The rows are grouped in 4 different ways at once. Each group adds its own fixed numbers to the row, and there is some noise. The rows also spread widely along 13 directions, which tell nothing about the answers.
In the rows, 128 means zero.
Some rows, each with its group in each grouping after it:
[136 126 123 130 120 116 129 106 121 139  93 122 140 129 112 128 141 145
  97 147 135 129 106 100  75 163 144 119 172  87 148 115 136  76  99 120] -> U k719 palo semeg
[146  94 148 154 126 112 159 104  99 116 143 122 117  84 133 113 123 131
 131 127 129 134 131 124  95 139 159 131 120 101 130 115 117 115 109 119] -> C k102 gisu soror
[134 135 139 134  90 119 119  63 122 148  76 105 169 157 141 184  82 137
 123 156 134  88 108 152  82 125 149  95 127 127 158 159 163 101 154 113] -> U k719 Fomaf Rigun
[124 195 144 145  90 133 147 129 158 122  65 131 145 147 115 158  94  65
  50 149  92  90 115 207 169  79  62 166  65 104  72 106 197 197 165 172] -> C k102 tudeg semeg
[104 110 108  87  95  93 116 148 113 123 177 168  89  78 135 121 113 179
 118 140  91  93 203  81 101 139 143  48 183 161  98 161  40  69 134 107] -> T k52 Fomaf soror
[ 54 136 138 119 106 143 129 144 144 102 111 115 123 166 126 112 138 118
  79 117 115 109 128 100 118 173  78 150 135  72  98 137 167 105 127 171] -> T k52 tudeg Rigun
[109 112 171 102 101 127 100 142 139 119 116 135 100  65 121 160  83 115
 107 139  99  93 142 153 134 108 112  73  64 171 107 137 142 173 125 132] -> U k52 gisu semeg
[136 156 142  89 106 140 110 138 152 115 125 167 122 170 135 114 133 156
 127 128 149 136 138 157 169 123 117 130 146 161 135 136 149 137 138 124] -> U k52 palo Rigun
[ 95 201 111 155 148 114 168 133 121 176 105 142 159 132 106 102 126 101
  70 129 103 158  88 155 169 114  71 132 180 105  89 100 144 132 149 148] -> U k52 tudeg Rigun
[111 104 175 144 113 116 146 129 137 119 141 134 127 135 120  84 128 119
 101 100 133 140 139 101 123 146 143 138 129 118 102 141 147 113 100 155] -> U k52 tudeg Rigun
[141 137 100 116 136 115 145 140  97 150 165 148 130 129 126 122 143 145
 140 123 117 125 146 142 161 105 120 127 182 137 100 146  80 130 176 132] -> C k719 gisu Rigun
[156 163 142 148 110 129 135 130 166  80 127 160 113 114 133  86 117 167
  90 155 151 171 120 132 126 137 138 152 122  99 131  67 109 116  87  98] -> C k52 gisu Rigun
[166 135 112  96 108 130 110 135 126 142  79 137 123 114 109 142 132 133
 110 156 117 122 136 137 139 118 126 129 143 149 134 107 125 130 110 123] -> U k52 gisu soror
[147 148  75 139 159 132 183 100  80 149 126  98 138  68 136 145  96 107
 135 186  80 110 155 143 116 106 126 136 138 138 107 128 102 125 147 114] -> U k719 palo Rigun
[134 105 189 116 101  81  88  86 130 154 126 141 107  65 124 167 105 154
 140 137 117  96 103 129  58 134 192   4 132 165 157 141 105 100 124  70] -> C k102 tudeg Rigun
[106 108 154 114  77 121  90 152 131 100 129 173 127  78 155 121  41 183
  68 127 183 134 116 138 150 118 118  80  76 132 127 131 103 127 128 127] -> U k719 gisu Rigun
[148 154 109  74 113 150 134 154 142 106 123 190 108 134 154 117 122 145
 105 164 120 116 172 162 159 125 111 143 148 153 112 119 138 143 133 110] -> T k719 palo soror
[112 149 116 143 125 117 138  97 114 157 116 110 158 144 129 154 101 125
 136 139 113 123 127 115 115 121 131 112 153 149 118 141 113  96 133 128] -> T k52 tudeg soror
[104 149 135 155 153 131 181 112 115 115 149 117 105  79 137 125 123  99
 121 151  75 118 145 146 108 127 112 132 110 100  96 113 144 146 137 115] -> T k102 gisu Rigun
[159  94 101  87  99 134 110 157 118 141 103 157 141 135 118  88 112 144
  79 149 142 130 169  79 129 149 168 147 169 142 106 141 102  75  90 141] -> C k719 gisu Rigun
[157 118 119 140  77  91 104 132 130 135  93 124 126 118  90 176  95 114
  84 111 128  88 125 113 132  80 120 117  78 103  88 117  96 140 144 176] -> T k719 palo Rigun
[113 176 143 138 124 174 114 104 165 108  64 108 148 177 133 143 111 124
 107 156 162 139  66 169 131 136  95 164  82  92 154  94 196 155 120 124] -> C k719 Fomaf Rigun
[132 143 118 145 107  97 149  97 107 129 137  90 116  67 120 198  96  96
 133 151  55  55 159 165 118  69  91  97  91 131  82 144  88 163 192 141] -> C k52 tudeg semeg
[149 100 161 148 137 114 165 117 110 144 153 141 132 115 118  87 124 102
 130 108 122 147 158 107 124 124 183 133 127 161 100 151 141 118  94 139] -> U k102 palo Rigun
[128 118 116 123 142 148  91 144 143 107 162  86 123 152 103 141 142 144
 175 116 135 131 142  96 153 101 133 133 102 191 116 173  89 144 124 139] -> U k719 gisu Rigun
[143 109 103  88 115 158 118 136 103 108  99 105 110 120 132 147 139 149
 140 131 159 121 131 149 162 124  82 170 109  93 150 111 129 149 134 153] -> U k52 gisu soror
[143 141 143 107  94 130 133 115 137 120 100 154 137 151 143 106 113 138
  88 149 136 122 152 149 126 138 140 138 147 128 128 136 163 105 124 125] -> U k102 tudeg Rigun
[174 150 149 128 149 127 152 105 130 156 116 171 133  94 136 125 109 121
 135 161 123 154 115 173 129 111 165 107 138 189 142 105 154 150 103  79] -> U k719 palo soror
[134 119 114  89 125 109  96 157 102 128 143 163  86  71 121 133 149 180
 124 104 168 151 108 138 166 108  91  90 137  93 147  78  60 131 128 127] -> T k102 tudeg semeg
[154 134 131 124 138 148 117 121 142 116 118 145 123 113 139 132 106 150
 137 159 148 158 120 135 128 124 150 127 112 156 145  98 121 136  91  89] -> T k719 gisu soror
[106 131 144  87 138 158  81 151 161 115 145 124 109 148 114 129 146 136
 167 138 114 125 148 111 139 135 137 108 132 210 126 157 124 137 106 114] -> C k52 gisu semeg

New rows, each followed by its group in each grouping:
[ 96 131 111 111  89 122 120 128 119 108 142 124 132 135 143 136  92 153
 114 140 122  89 183 121 129 118 119  98 127 158 105 190 105 106 157 139] -> U k102 Fomaf soror
[184 133  89  87 112 121  93 108 124 125  95  98 104 142 106 189 181 156
 163 152 122  78 129 139 104 117 122 125 165 115 156 123  87 121 157 113] -> C k719 tudeg soror
[161 143 119 131 103 122 133 119 138 110 121 156 135 133 137  97 109 165
 108 153 153 152 138 117 127 134 154 147 148 118 132 102 100  90 103 115] -> C k52 palo Rigun
[124 155  59 141 144  92 166 146  90 113 194 127  98  82 115 100 168 174
 124 123 105 133 160 102 143 119  83 129 201  74  94 113  20  89 165 134] -> U k52 palo Rigun
[162 157 120 138  89 103 128  78 140 120 105 112 133 150 121 169 136 145
 132 173  88  80 156 134  66 128 165 103 165 149 138 155 129  90 143  89] -> U k102 gisu soror
[189  82 170  61  73  98  96 136 134 121 119 183  78 119 118 142 162 151
 136 112 133  86 163 140 117 128 163  98 145 148 140 128 119 135 125 121] -> C k52 palo soror
[144 107  76  92 131 132 138 133  72 143 146 120 137 147 132 113 145 155
 161 113 159 137 162 114 175 117 116 165 175 121 127 153  85 102 151 165] -> U k52 palo Rigun
[128 130 111 124 129 114 132 130 110 136 139 118 111  91 110 140 126 131
 136 129 107 120 147 125 137 108 112 107 132 149 113 130  90 131 132 134] -> U k52 Fomaf soror
[121 143 118 147 123 101 146 105 116 113 161 111 104 125 116 138 166 145
 143 115 109 102 134 132 105 123 110 116 153  77 118 133  90 116 170 127] -> C k102 Fomaf Rigun
[ 65 153  80 143 174 146 148 136 103 131 183 102 136  58 144 106  68 134
 145 173  90 147 153  85 131 126 125  91 133 188  93 153  56 100 120 108] -> C k52 palo Rigun
[127 129 149 104 109 159 117 125 148 101  85 118 115 126 127 140 118 105
 104 164 110 104 139 147 113 143 124 147  86 126 124 122 182 148 103 132] -> C k102 gisu semeg
[150 139 104 102  84 139 109 134 133  96 134 134 129 189 139 150 112 147
 142 119 151 100 178 142 178  80 115 158  96 150 108 163 111 141 169 161] -> T k102 palo Rigun
[116 139 135  85 119 167 130 147 137 153 102 177 163 154 151  94  65 106
  99 167 118 152 177 136 174 125 152 140 132 219  96 147 174 124  91 135] -> T k52 gisu semeg
[106 150 131  89 160 131 147 101 116 160 121 135 102  84 123 129 169 119
 136 180  57 103 144 140  63 177 139  69 204 143 148 130 158  97 113  69] -> U k102 Fomaf semeg
[187  96  91 127 112 102 167 109  63 155 114 115 145 125 117 129 140 128
 127 108 148 126 158 128 150 103 127 179 166  89 119 122  94 105 144 174] -> U k52 tudeg soror
[117 128 121  95 149 149 128 132  91 145 136 142 133 113 150 129 122 151
 148 129 160 144 109 171 167 124 101 123 144 131 146 134 135 151 157 121] -> U k719 gisu Rigun
[ 90 148  94 151 135 170 123 149 136  97 110  88 153 143 119  90  97 132
  90 147 155 167 124  85 150 135 103 179  93 118 110 126 129 104  85 156] -> U k102 gisu Rigun
[143 101 142 109 103 127  89 113 134 139 106 115 143 175 119 142 123 140
 149 115 154 129 138  90 117 132 170 123 135 173 137 153 124  92  94 139] -> T k52 tudeg soror
[143 100 129 116  94 123  59 158 156 113 119 124 126 152  85 110 122 156
 109 102 171 149 146  61 143 104 160 117 100 171 121 142  85  97  64 162] -> U k102 Fomaf semeg
[138 141  85 177 151  84 153 137 105 155 147 113 121  42  75 102 118 119
  89 137  89 153 136  68 115 100 143  96 144 123  83 100  38  86  91 129] -> U k102 Fomaf Rigun
[116 105 178 116 121 131  90 145 155 112 128 135 119 172 105 118 176 149
 128  85 172 145  90 121 131 152 124 136 127 113 145 131 163 140 105 146] -> U k719 gisu semeg
[126 161 132 185  92 100 169  68 114 101 144  94 149 112 155 181  68 134
 132 152  93  82 149 172 107  86 111 114  92 117 108 158 116 137 200 124] -> U k52 gisu Rigun
[ 58 127 108  98 158 187 117 150 126  70 167  89  94  95 151 122 130 154
 164 157 122 129 145 120 135 156  75 137 103 128 132 137 109 138 123 119] -> C k52 gisu semeg
[176 117 145 145  93 125 111  81 129 134  78 117 162 115 137 166  56 135
 122 167 151 119 109 141  96 110 180 113  85 146 150 122 131 118 114 105] -> C k719 gisu Rigun
[130 178 171 158 125 122 154 101 166 108 114 148 114 123 131 156 130 116
 108 146 106 120  92 187 108 121 103 122 100  94 126  81 180 172 138 103] -> T k719 palo semeg
[121 137 129 121 119 133 103 136 155 106 138 123 112 148 114 114 144 151
 139 128 135 134 138 100 123 136 133 124 136 153 126 131 103 112 101 119] -> C k52 Fomaf soror
[181 172 118 160 101 103 155  72 132 104 114 115 124 140 128 155 148 148
 126 163 102 101 130 161  81 123 138 146 154  72 138 104 119 107 163  96] -> C k102 gisu Rigun
[144 148 136 147 163 102 164  99 103 190 121 143 130  73 107 126 136 108
 139 142 100 156  94 145 112 125 148  90 176 139 134  85 116 124 110  92] -> C k52 Fomaf soror
[121  74 187 124  95  90 122 111 102 166 110 133 128 102 114 152 111 100
  98  91 127  84 103 130  97 132 144  82 117 101 111 148 148 131 147 159] -> C k719 tudeg Rigun
[155 123 126 120 131 138  93 122 139 109 139 104 118 136 119 159 142 161
 179 130 150 127 125 129 134 106 139 121 108 178 150 145 101 145 124 110] -> U k719 gisu soror
[111 127  97 134 132 134 112 151 126 122 133 112 133 119 108  94 116 142
 105 139 134 150 139  70 127 137 141 132 134 134 105 132  82  85  92 137] -> C k102 gisu Rigun
[137 130 130 145 147 121 111 121 125 127 139 101 116 127 100 136 170 153
 163 109 150 160  86 112 132 125 123 132 141 104 151  95  88 123 112 127] -> C k52 gisu semeg
[120 149 127 132 133 119 132 118 119 149 126 140 125 135 120 138 136 129
 135 115 130 137 115 140 138 115 114 114 140 125 130 117 130 131 132 129] -> T k102 Fomaf soror
[107 124 181 146 130 126 118 137 162  84 175 136  96 163 118  96 176 145
 150  77 160 152 114 126 138 134 126 137 107 124 126 130 135 149 112 133] -> C k102 Fomaf soror
[135 111 112 128 139 146 141 171 113 141 117 139 146 135 108  62 124 120
  94 107 168 193 134  96 193 124 120 195 132 132 100 107 126 128  74 177] -> U k52 gisu soror
